All groups share one centre, and each spreads out both ways along 15 directions, with some noise.
In the rows, 128 means zero.
Some rows, each with its group after it:
[150 139 168 146 118 113 150 169 130 154 125 130 127 136 165 151 186  42
 122 128  78 104 157  96 175 114] | Z612
[ 91 139 134  67  84 154 127 134  86 121 119 131  76 107 155 127  93 120
 129 160  90  86 133  80 113 119] | Z612
[162 145 152 165 165 138 155 121 141 115 117 100 161 142 110 130 110 171
  88 120 158 145 137 174  85 137] | Z612
[102 141 116 113 102 186 141 144 101 171 120  88 146 163  91  82  97 136
 122 130  86 151 139 118  99  49] | Z904
[118 109 132 124 174 147 149 109 145 125 134 140 144  82 141 149  91 115
 182 159  62 148 160  54 149 145] | Z327
[109 114 153 128 145 125 157  85 105 186 122  96 150 156 114 113  63 132
 147 146  93 151 132 102 140  70] | Z327
[157  99 147 148 143  72 134 118 114 182 105 147 105 107 109  94 139 147
 133 102 147 102  67 107 205 106] | Z956
[100 125 121 119 108 182 115 121 103  85 151 140 115 177 135 100  94 132
 121 173 109 138 116 103  79 128] | Z22
[173 117 113 185 122 141 129 104 112  63 140 148  89 159 152 138 128 147
 151 133 136 113 106 137  95 162] | Z327
[ 87  66  99 174 104 220  87 105 204 107  96 139 152 165 109 123 130 142
 167 165 154 141  96 120 102 156] | Z612
[118  84  93 158 136 153  97 114 175 116 126 126 138 134  97 109 138 142
 158 125 152 167  83 135 132 141] | Z612
[123  95 124 169 135 150 126 123 148  79 156 105 106 106 131 126 152 114
 171 159  69 224 123 107 146 148] | Z956
[115 120 115 168 158 125 104 165 124 109 153 166 144 107  96  95 208 165
  65 143 140 152 108 100 166 136] | Z904
[149 109 145 145 126 111 107 136 143 143 166  98 141 174 150 115 167 115
 118 156 191 165 137 156 144 112] | Z612
[ 93 132 159 121 151 148 117 146 160 169 124 144 145 191  77  90  50 117
 190  66 133 154 162 122 125 145] | Z904
[137 119 112 104 118 138 130 135 152 173 107 154 185 119 110  95 140 114
 152 114 135 129 122 145 150  93] | Z612
[111 130 162 148 124 134 141 153 149 146 101 111 110 136  93 110 135 116
 117  94  95 154  81 125 164 119] | Z904
[102 153 130 112 112 131  99 169 145 140 145 102  97 127 119 139 153 146
 108  97 156 149 136 147 142 140] | Z788
[117 149 177 137 157 113 177 176 188 127 122  60 158 128 164 165 163 130
 129 149 150 199 180 178 181 110] | Z327
[ 93 132 109 137  99 168 105 127 115  74 151 167 118 193 158 139 134 139
 124 160 131 116 120 126 101 146] | Z904
[124 193 170  62 182  91 189 157 107 114 140 143 185 125 165 134 106 130
  71 152 127 123 164 148 134 107] | Z612
[116 110 138 171 138 168 163  96 178 108  77 124 133 149 125 150  91 154
 172 127 103 145  81 139 136 135] | Z22
[127  98 127 105 102 187  88 112 184 124 160 193 188 133 181 113 174 120
 132 213 159 138 104 103 145 146] | Z956
[137 115 164 158 131 122 159 111 157 113  84 105 132  93 102 138 126 100
 148 117  78 171 125 151 125 156] | Z22
[ 73  97  82 173 119 129  75  89 165 135 108 133 126 138  65 160 128 142
 169  77 129 150 123 150 120 173] | Z22
[ 74 132 134 156 131 123 122 133 124  77 132 125  68 125 110 162 121 111
 148 102  53 166 129 103 134 183] | Z956
[125  89  75 154 118 199  86 114 138 120 176 151 144  84 146 137 193 124
 116 199  78 149 127  37 130 131] | Z788
[114 132 130 148  86 144 138 100 108 107 147  98  89 175 181 167 151 138
 103 176  97 143  70 132 142  94] | Z904
[106 133 131 137 104 135  94 133 100 164 162 118 123 154 138 154 150 105
 117 144 116 118 209  98 114 126] | Z788
[106 129 194 128  85 125 163 145 110 160  70 105 117  96  98  94 145  93
 102 138  55 138 129 120 155  94] | Z22
[122 131 103 135 122 150 127 147 129  99 123 120 121 117  94 105 130 131
 138 108 102 159 124 141 106 128] | Z327
[101 123 146 133 158 155 185 165 139 152 114  59 139 122 161 157 110 119
 175 173  82 159 222  85 165  70] | Z904
[113 140 147 155 112 157 135 138 145  82  89 126 101 144 108 145 120 106
 115 107  94 120 113 140  88 174] | Z612
[162 144 142 166  69 198 122 141  87 134 162 167 147 151 124  81 154 162
 152 157  95 165 218 127  92 113] | Z22
[138 129  99 117 168  97 139 115 159 124 111  99 128  71 114 151 118 172
 133  97 159 139  96 161 146 134] | Z788
[ 78 124  93 115 129 194 102 151 187 144 115 110 177 159  85 117 120 123
 123 114 145 155 129 140  95 119] | Z327
[166 129 143 154 199 123 161 112 136 148 159 124 172 188 147 132  93 123
 122 136 137 133 108 104 137 102] | Z327
[109 174 184  92  96 119 120 107 100 173 153 150  78 131 128 136  74 163
 131  88  92 133 119 116 149 148] | Z956
[ 97 131 149 123 110 146 148 130 117 155  92 122 110 117 104 110  92 170
 151 123 113 123 142 120 140 105] | Z956
[157 128 154 107 129 146 165 164 136  54  78 132 134 210 131  68  76  45
 119 122 157  78  73 165  50 131] | Z788
[156 122 138 189 152 132 122  98 145 139 129 118 146 152  76 130 102 136
 142  77 116 163 142 150  90 164] | Z956
[146 101 107 125 119 100 108   8 121 199 117 148 138 120 103 146  51 192
 178  97 150 105  88 150 121 130] | Z612
[154 155 153 150  97 146 154 126 112 142 133 140 152 127 137 118 168 161
 104 143 102 156 129 156 147  96] | Z22
[117 150 153  89 109  93 110 115 105 141 153 159 113 156 144 117 116 136
 112 116 157 116 101 145 143 134] | Z904
[ 56 130 126 126 122 156  80 157 163 102 131 141 159 202  95 114 134 118
  92 131 181 142 140 160  86 163] | Z22
[140 138 117 159 126 119 121 130 132 183 164  97 145 136 119 141 166 157
 137 103 126 186 162 152 165  94] | Z956
[162  78 181 168 152 131 105 112 191 123 169 102 138 139 147 111 167  86
 112 176 147 204  73 102 160 163] | Z788
[154 120 143 131 162 134 158 116 156 125 123  87 142 118 143 121  97 185
 143 152 184 160 126 161 129 113] | Z612
[156 118 119 112 104  95 133 114  60 160 164  85  75  83 160 122 162 118
  94 164  79 130  83  76 177  64] | Z788
[ 82 138 181  77  92 151 133 130 169 173  57 147 145  95  98 105 103 148
 107 120 134 104  97 141 147 132] | Z788
[ 89 132 122 107 181 135 155 163 139  94 120 109 157 152 134 133 111  99
  95 154 126 127 120 108 122 111] | Z22
[134 152 125 111  84 216 167 153  98 195 109 126 169 148 149  96 140 181
  85 182 109  85 132  96 133  11] | Z904
[ 69 176 138 138 154 160 125 101 119  98 142 198 178 182 118 164 107 174
  49 141 103 109 116 117  90 166] | Z612
[153 153 151 120 140 108  90 136 120 175 191 192 118 154  98  86 106 162
 159  54 151 153 134 122 159 164] | Z788
[127 124 129 165 132 148 101 157 119 134 156  90  83 184 111 112 128 135
 105 109 154 128 120 104 111 123] | Z788
[ 80 145 179 101 175 132 133 157 175 145 121 139 174 149 119 127  91 141
 124 128 167 149 175 128 138 153] | Z788
[140  75 169 179 120  79 110  99  93 207 104 119 116 101  65  79 140 133
 127 122 126 130 145  96 167 115] | Z22
[110 130 123 157 145  70 107 107  81 202 140  78  63 112  86 173  98 165
 126  64 112 111 164  90 153 127] | Z788
[120 130 104 131 119 149 139 138 159 137 111  89 139  86  91 141 147  91
 143  90  56 179 122 135 128 117] | Z956
[144  94 173 165 105 158 117  71 156 175 112 127 185 159 115 110 136 113
 103 174 134 145 108 137 113 123] | Z956
[ 76 126 113 126 130 117 121 101 134 113 115 130 151 111 122 179 158  79
  73 147  70 121 104 114 120 146] | Z904
[127 159 113  59 116 179 123 144 113  95 167 153 102 120 156 103  77 148
 154 135 108 136 115  97 100 133] | Z22
[134 109 134 117  61 142 109 120 132 135  72  93  98 121 114 121 128  82
 108 127 140  74 107 148  76 132] | Z788
[ 94  84 184 163 102 167 124  98 161 135 103 129 179 130 119 110 164 104
  99 214  97 171 131 111 130 135] | Z956
[ 89 123 133 126 139 141 146 165 169 116  76 139 120  79 106 135 129 121
 161 107  88 125 135 105 164 146] | Z22
[184 131 180 144 116 110 161 107  95 168 133 142 154  88 151 129 157  92
 123 160  60 132 183 101 144 115] | Z327
[110 149 155  71 175 128 138 143 126 169 161 141 147 164 142 102  79 131
  99 133 134 122  86  76 166  93] | Z327
[131 150 101 142 128  89 166 151  78 112 104  86 137 111  80 118 156  97
 100  92  68 155 145 172 110  81] | Z327
[134  95 129 165 110 128 109  84 132 127 121 104 129 103 118 158 142 101
 143 149 101 143 173 128  96 161] | Z904
[124 129 106 110 104 184 116 142 151 145 102 127 128 105 113 110 122 172
 117 123 155 104 100 126 113 110] | Z612
[105 133 143  90  99 130 153 110 113 112  87 164 134 103 132 122 104  90
 148 144  67 107 121 124 123 131] | Z788
[ 51 136 120 106 113 153  94 154 138 149 132 178 118  78 124 168 171  98
 116 133  50 107 163  39 168 161] | Z612
[ 90 144 107  96  87 182 114 123 134 111 141 115 130 116 131 123 132 175
 105 161 124 165 110 145 104 113] | Z22
[ 91 124 103 136 119 162 125 128  95 145 117 119 129 103  93 117 143 163
  74 153  77 128 110  83 129  84] | Z788
[117 102 131 139 165 127 124  97 148 158 126 120 143  95 139 170 130 140
 103 165 127 109 130  68 154 137] | Z612
[150 133 125 124 134  85 124 148 122 120 147  63 111 124 140 132 172  97
  64 129 159 141  90 154 136 109] | Z327
[134 100 202 110 141 103 133 121 161 139 115  89 133 137 133  93 118  81
  89 165 155 151  69 125 149 130] | Z788
[165 139 128 141 138  94 108  95  84 147 185 160 144 162 124 115 119 148
 124 115 151 134 147 143 112 134] | Z327
[162 117 133 157 109  94 135 108  96  86 130 139  97  40 129 140 174 106
 145 145  59 154 162 121 132 169] | Z327
[130 130 116  93 129 113  93 113 101 195 187 102 140 143 128 108 105 172
 123 138 189 145 159 127 130  90] | Z904
[154 171 152 105 112 121 144 145 116 116 132 134  98 120 106 106 100 108
 142  61  84 154 107 158 111 148] | Z956
[133 156 128 118 119 123 126 164 129 120 121 135  90  86 100 129 136 123
 133  64  94 134 128 133 133 158] | Z612
[152 168 161 128  58 154 103 185 149 137 133 158 121 140 113  77 195 179
  99  92 187 151 115 204 139 135] | Z22
[158  89 135 131 153 156 169 144 127 121 108  92 198 173 133  48 130  95
  92 208 161 133  94 125 107  40] | Z612
[135 162  90 110 133  96 163 178  97  96 141  85  90  95 104 111 131 113
 170  65  68 198 143 167 136 100] | Z956
[105 144 106 164 128 187 117 136 185 139 123 138 189 158  86 147 148 119
 125  88  89 166 137 148 103 143] | Z904
[104 115 121 120 119 119 102  80 145 122 140 138 114  95 145 179 131 126
 138 140 111 134 121 116 131 175] | Z904
[144 112 146 161 193  93 144 117 143 135 119 172 192  96  93 116 141 119
 120 123 112 141 148 108 155 154] | Z956
[ 47 128 105 148 142 136 118 171 135  94 122 131 151 178 116 135 171 127
  87 148 133 141 132 134 141 112] | Z22
[199 145 111 107 139  79  95 129  99 143 190 165  97  97 119 109 120 116
 157  53 142 124 135 125 124 165] | Z22
[ 95 142  98 116 137 163 110 138 156 142 158  89  98  69 119 176  98 170
 186  97  94 180 205 103 126 161] | Z956
[128 144 100  47 136 125 127 159 115 143 129 134 130  79 142 106 101 166
 131 131 185  83 153 124 124 103] | Z956
[149 153 176 135  78  94 163 118  76  97 134 103  82 126 142 105 146 121
 126 139  71 189 105 179 145 108] | Z904
[113 121 126 142 154  86 159  78 106 155 131 108 136 124 147 171 102 155
 166 142  97 151 146 129 174  96] | Z327
[147 126 138 148 157 129 152  91 151 123 115 179 150  82 140 168 121 123
 161 123  66 119 130  95 150 171] | Z22
[124 135 136 162 155 158  88 200 122 154 216  89 120 161 111 101 176 137
  98 130 139 196 208  75 135 120] | Z788
[115  72 102 175 161 169  83  97 190 137 126  96 142 155 110 157  97 136
 156 141 183 125 146 100  90 167] | Z904
[108 158 196 193  98 121 156 159 116 118  79 174 111 199  92 115 141 122
 135  70  86 123 147 168 142 151] | Z956
[118 129  99 125 115  98  96  79 109 187 163 154 171 134 100 135 156 111
 105 102  92 150  99 134 152 105] | Z327
[112 121 136 150 113 154 139 143 134 131 103  87 118 113  92 108 151 125
  93 130  87 165  85 127 135 102] | Z904
[ 88 146  95 135 127 157 144 123 149 127  94 180 166 139 123 168 141 124
 121 107  74  90  99 117 141 122] | Z327
[145 140 111 134 148 110 128  91 119 150 164 179 131 153 138 143 102 152
 173  85 115 134  99 123 163 133] | Z327

New rows. What belongs after each?
[143 118  88 150 139 141 117 116 100 212 133  82 175 138  60 100 136 113
  81 101  97 130 129 105 101  57] | Z904
[125 127 130  98 127 109  64  78 154 148 175 146 152 129 125 139 126 158
  89 130 206 139 104 161 106 179] | Z22
[140 184  85  69 136 163 117 163 112 134 197 154 163 171 141 101 105 162
 117 101 166 137 138 148  97  94] | Z22
[148 121 127 111 124  93 123  84  99 121 131 154 137  52 125 128 140 136
 109 155 109 122 130 125 124 147] | Z904
[102 148 156 121 133 148 159 133 174  92 112 125 133 140 149 151 115 140
 134 134 108 168  90 158 146 143] | Z904
[141 182 106 114  98 167 160 198  81 126 129 163 122 140 115  96 139 100
 142  77  42 114 151 111 121  81] | Z22
[121  98 181 178 131 133 141 193 184  75  73  60  43 150 122 117 143  93
 138 112 153 142  76 133 153 158] | Z904
[182 144 100 126 115 148 127 111 139 174 147  93 166  92 114 122 157 180
  86 118 151 156 101 169 116  86] | Z904
[151 159 105  75 142 113 113 148 108  97 196 118 124 116 146 116 118 114
 117 123 145 160 151 143  87 143] | Z22
[134 115 134 159 128 148 102 123 122 118 149 142  90 116 102 113 111 142
 163 110 106 153 150  92 113 175] | Z612
[121 174 162  50 145 110 148 149 101 101 146 168 129 127 152 116  76 114
 124 126 124 103 156 125 106 150] | Z612
[112 150  91 153 181 168 136 166 226  99 112 134 154 121 144 208 162 158
 114  93 146 116  97 131 154 165] | Z788
[ 98 139  99  92 145 168 104 159 160 149 132 164 172 114 120 139 121 128
 134 121 142  98 185  95 114 146] | Z22
[130 118 179 173 158 167 112 174 215 117 103 113 139 107  83 115 155 143
  92 116 169 161 134 130 123 192] | Z612
[ 78 128 120 120 134 147 137 137 144  87 127 118 126  96 123 131 150 143
 103 163  84 182  88 118 155 123] | Z788
[114 104 133 157 170 141 163 126 166 115 101  89 121 128 159 178 111 115
 151 157 106 122 124  87 153 122] | Z904
[134  93 134 159  82 153 120 103 151 171 108  12  90  86 134 162 167 129
 102 164 116 154 110 124 138  89] | Z904
[ 87 156 124 105 106 116 107 139 110 131 134 119  93 128  84 109 108 186
 130  82 144 166 131 175 124 138] | Z788
[119 163  87  66 137 100 109 137  85  73 205 168 128 121 167 126 126 154
 144 142 158 153 178 154 108 147] | Z904
[131 137 151  73 180 141 144 161 160  93 118 183 198  53 154 119 154  97
  56 191 131  88 135  76 123 163] | Z956
[138 139 202 142 125  65 141 113  80  86 128 189 105 176 128  97 106  94
 130 118 117 121 120 149 128 171] | Z956
[137 150 116 139 172 121 160 148 118  92 171 123 128 155 141 128 101 141
 185 109 102 191 158 137 140 121] | Z904
[161 157 117 106 143 131 127 173 127 151 142 134 157  95  96  92 142 140
 109  87 144 133 165 143 112 119] | Z612
[151 105  97 149 147 196 154 180 174 109  87 100 154  84 114 108 148 118
 144 142 114 125 146 102 110 107] | Z612
[149 116 103 106  80 125 108  94 118 108 156 120 112 115 176 133 160 125
 122 177 144 138  80 151 125 113] | Z788
[ 80 113 151  62 111 128 141  99 206 107  69 106 154  74 173 169 120 113
 119 194 162 119  91 166 138 147] | Z788
[105 171 132 109 115 166 105 124 108 216 150 188 188 107  93 124 142 199
  71 121 112 106 183  94 129 114] | Z612
[100 152 133 124 116 143 127 123 151 120 120 124 130 130 139 171 128 157
 106 125 136 121 134 156 116 151] | Z612
[162  84 170 141 135 136  89  86 155 215 157 114 111 119 145 127  94 154
 170 148 179 125 159  70 152 149] | Z788
[ 87 131 128 126 132 113 106 129 166 133 104 137 160 132  95 141 166 104
  62 109 137 127  64 153 139 142] | Z612
[154  97  67  96 152 177 123 162 157  56 121  70 109  58 112  92  95 131
 159 143 168 145 142 129  47 146] | Z956
[106 120 108  98 108 140 108  71 114 116 149 201 146 107 125 101 104 171
 160 151 107 151  99 122 130 146] | Z788
[196 158 167  97 132 161 145 123 153 149 140 201 194 128 119  65 105 140
 122 108 136 137  92 150 115 138] | Z956
[ 59 163 166  48 123 144 151 178 134  97  93 139 134 112 142 116 122 106
  61 168 106 103 101 113 133 121] | Z612
[127 154 118  76 114 210 139 169 176 150  90 166 143  77  94 105  73 135
 196  64  85 111 152 108 107 144] | Z22
[126 108 129 119 151 115 138 105 111 146 154 129 158  98 112  90 106 157
 171 152 109 199 162 117 152 104] | Z612
[ 94 133 114 157 100 195 126  79 146 182  91 170 152 121 127 189 129 184
 119 136  80  76 123  84 136 124] | Z612
[119 132 101  91 144  93  99  88  91 162 164 154 167 124 121 129 123 134
  75 141 148 101 124 116 113 117] | Z904
[ 92 140 127  62 158 114 126 156 145 116 151 126 140  87 143 123 127 131
 109 153 143 157 124 114 156 128] | Z788
[169 142 134  89 143 163 141 122 184 136 130 104 158  84 150 116 116 205
  95 153 199 148  77 161 129 117] | Z22
[113 135 137 101 130 142 143 158 103 120 141 121 122 119 134  85 121 173
 126 166 136 157 141 116 145  90] | Z904
[ 57 157 141  98  81 119  99 108 133 187 158 161 192 148 109 143 174  99
  98 126  71 187 141 152 166 113] | Z956
[114 141  88 120 117 137 105 113 104 135 182 155 171  94 107 104 169 194
 108 146 116 198 144 148 132 107] | Z788
[132 142 152 145  93 119 132  73 125  74 152 119 100 178 153 153 102 118
 170 126 103 193 109 198  99 164] | Z904
[103 111 134 134 115 138 124  87 113 140 129 146 133  83 133 150 129 135
 139 168  67 138 156  85 137 142] | Z22
[211 148 169 192 131 102 152  88 132 191 155 137 216 184 106 119 138 111
 160  81 115 199 188 209 120 115] | Z956
[132 181 164 132 176 102 159  90 150 134 121 199 162 125 109 162  85 194
 116  60 114 129  87 157 155 177] | Z612
[166 105 115 220 181 123 127 124 124 125 139 183 151 165  99 123 149 119
 137  94 107 113 119  86 141 147] | Z904
[ 88 126 119 127 105 100  73  88 115 148 168 147  95 178  92 115  85 163
 182  76 148 181 111 160 138 155] | Z22
[142  85 132 138 153 112 111  80 123 183 156  44 127 123 160 154 112 156
 106 200 194 122 158  95 127  93] | Z788
[117 121 142 160 104 157 131 139 139 178 119 172 145 121 134 146 176  92
 156 125  47 122 163  69 186 119] | Z612
[115 117  40  85 153 126 122 129 182  85 115 168 143 100 128 137 105 111
 219  76 137 136  81 157 136 149] | Z612
[116 127 163 134 172  99 128 107 111 119 149 145 130 161 113 106  75 163
 128 129 158 144 133 127 124 153] | Z327
[136 112 142 175 157 144 103 107 170 126 141 134 159 143  97 128 119 162
 139 117 169 168 152 148 103 181] | Z612
[ 81 125 121 104 143 111 126 148 140 107 116  58 130 155 115 141 113  73
 103 136 142 145 131 150  94 121] | Z22
[117 123 144  97 113 122 125 103 139 134 105 184 144  64  86  96 111 119
 156 106  77 149 108 126 140 162] | Z788
[160 105 129 126  84 157 107  94 148 150 131 115 161 117 144 109 149 151
 122 180 177 138 126 160 104 113] | Z788
[135 151 106 140 112 178 110 134 139 157 137 163 171 153  85 109 133 145
 132  82 106 144 133 143 103 125] | Z904
[114 161 133 149 135 145 121  93 137 122 133 188 161 188 109 146 108 183
  89  95 138 115  79 161 106 157] | Z612
[153 109 125 148 155 124 164 127 138 148  94 138 204 115 129 116 152 113
 123 158 131 115 146 132 143  88] | Z956
[103 116  98 150 110 131  84 120 135  93 152  92 130 130 130 166 185 112
  82 161 139 158 141 151  91 151] | Z904
[127 151 111 122 175  98 136 161 139  90 151 144 132  83 102 128 136 116
 151  76  92 184 153 139 141 166] | Z612
[162 130 129 109 125 150 140 138 141 159 137  74 144 136 168 137 107 152
 152 156 191 123 199 149 106  94] | Z904
[123 145 209 106  97 120 168 173 109 145  62 138 158 142 117  68 143 100
  59 157 143  81 139 151 123  95] | Z904
[134 131 120 104 110 142 107 144 141 121 138 134 113 114 148 138 172  79
  82 134 112 103  71  98 133 136] | Z327
[114 142 102  87  89 152  73 103 162 132 155 202 146 139 134 120 143 185
 116 117 185 127  52 163 136 157] | Z788
[151  89 145 183 158 109  80 120 164 171 120 143 161 129  82 117 163 121
  96 114 196 102 145 117 125 171] | Z904
[118 120 174 158 145 132 141 124 144 137 107 170 146 152 117 113 123 137
 130 132 118 127 111 109 161 141] | Z904
[182 103  99 144 123 152  84 148 144 125 147  72  58  99 102  94 122 170
 145  94 201 134 110 128  94 145] | Z612
[ 96 156 141 107 110 126 115 118 114 149 144 116 142 142 106 130 111 136
 113 121 117 160 171 159 101 126] | Z956
[165 145 110 126 103 189 135 136 148 128 111 115 155 143 139 136 142 119
  83 130 135  84  98 143  73 110] | Z22
[140 132 134 158 129 127 140 156  91  55 164 111  83 177 130  89 137 105
 127 131 100 183  99 137 116 121] | Z612
[132 126 112  94 146  86 107 109 134 161 135 132 129  57  82 118 108 141
 153  72 133 148 134 138 139 154] | Z612
[107  97 119 134 139 127 131 135 144  50 105  76 103 115 111 122 111  79
 149 144 117 169 124 144  84 162] | Z612
[ 78 157  93  65 133 112 125  94  94 127 156 172 141 122 160 164  96 148
 134 142 101 111 132 113 135 121] | Z612
[ 74 164  86 104 125 110 134 178 153  88 106 122  99 130 132 174 157 110
 123  68 112 123  87 165 157 134] | Z327
[127 126  59 102 162  92 141 142  95 107 168 138 184 117 125 107 146  76
 165 131  89 177 172 138 131  85] | Z612
[ 74 149 108 107  89 191 100  88 151 116 156 179 154 150 149 160 118 187
 136 156 116 154 121 142 114 149] | Z22
[159  83 176 191 146 122 169 107 186  62 111  46 121 141 162 144 159  78
 124 188 115 212  58 161 141 136] | Z788
[ 98 142 164 116 126  45 127  93  96 178 122 156 160 128  86 131 112  92
 136  86  95 148 183 161 146 144] | Z956
[165 139 125 161 165 114 156 118 136 136 100 145 139 117  64 119  69 129
 198  29  93 140 152 153 104 157] | Z956
[115 147 149 119 118 111  86 148 152 191 136 109 110 127  92 137 129 151
 117  63 181 128 166 150 138 156] | Z788
[113 129 112 122 147 108 118  85 101 113 134 113 118 106 106 157  87 138
 111 127 116 123 151 127  77 158] | Z612
[111  91  82 140 188  85  88 122 129 126 174 107 189 141  96 112 182  91
  49 162 163 162  93 115 130 111] | Z612
[ 91 101  88 105 136 125 111  88 152 120 105  85 123  68 116 167  96 147
 143 146 141 132 135 129 102 151] | Z612
[138 145  93 160 181 172 168 166 192 118  59 159 153  90  79 146 132 157
 109  48  94  86  46 109 149 138] | Z788
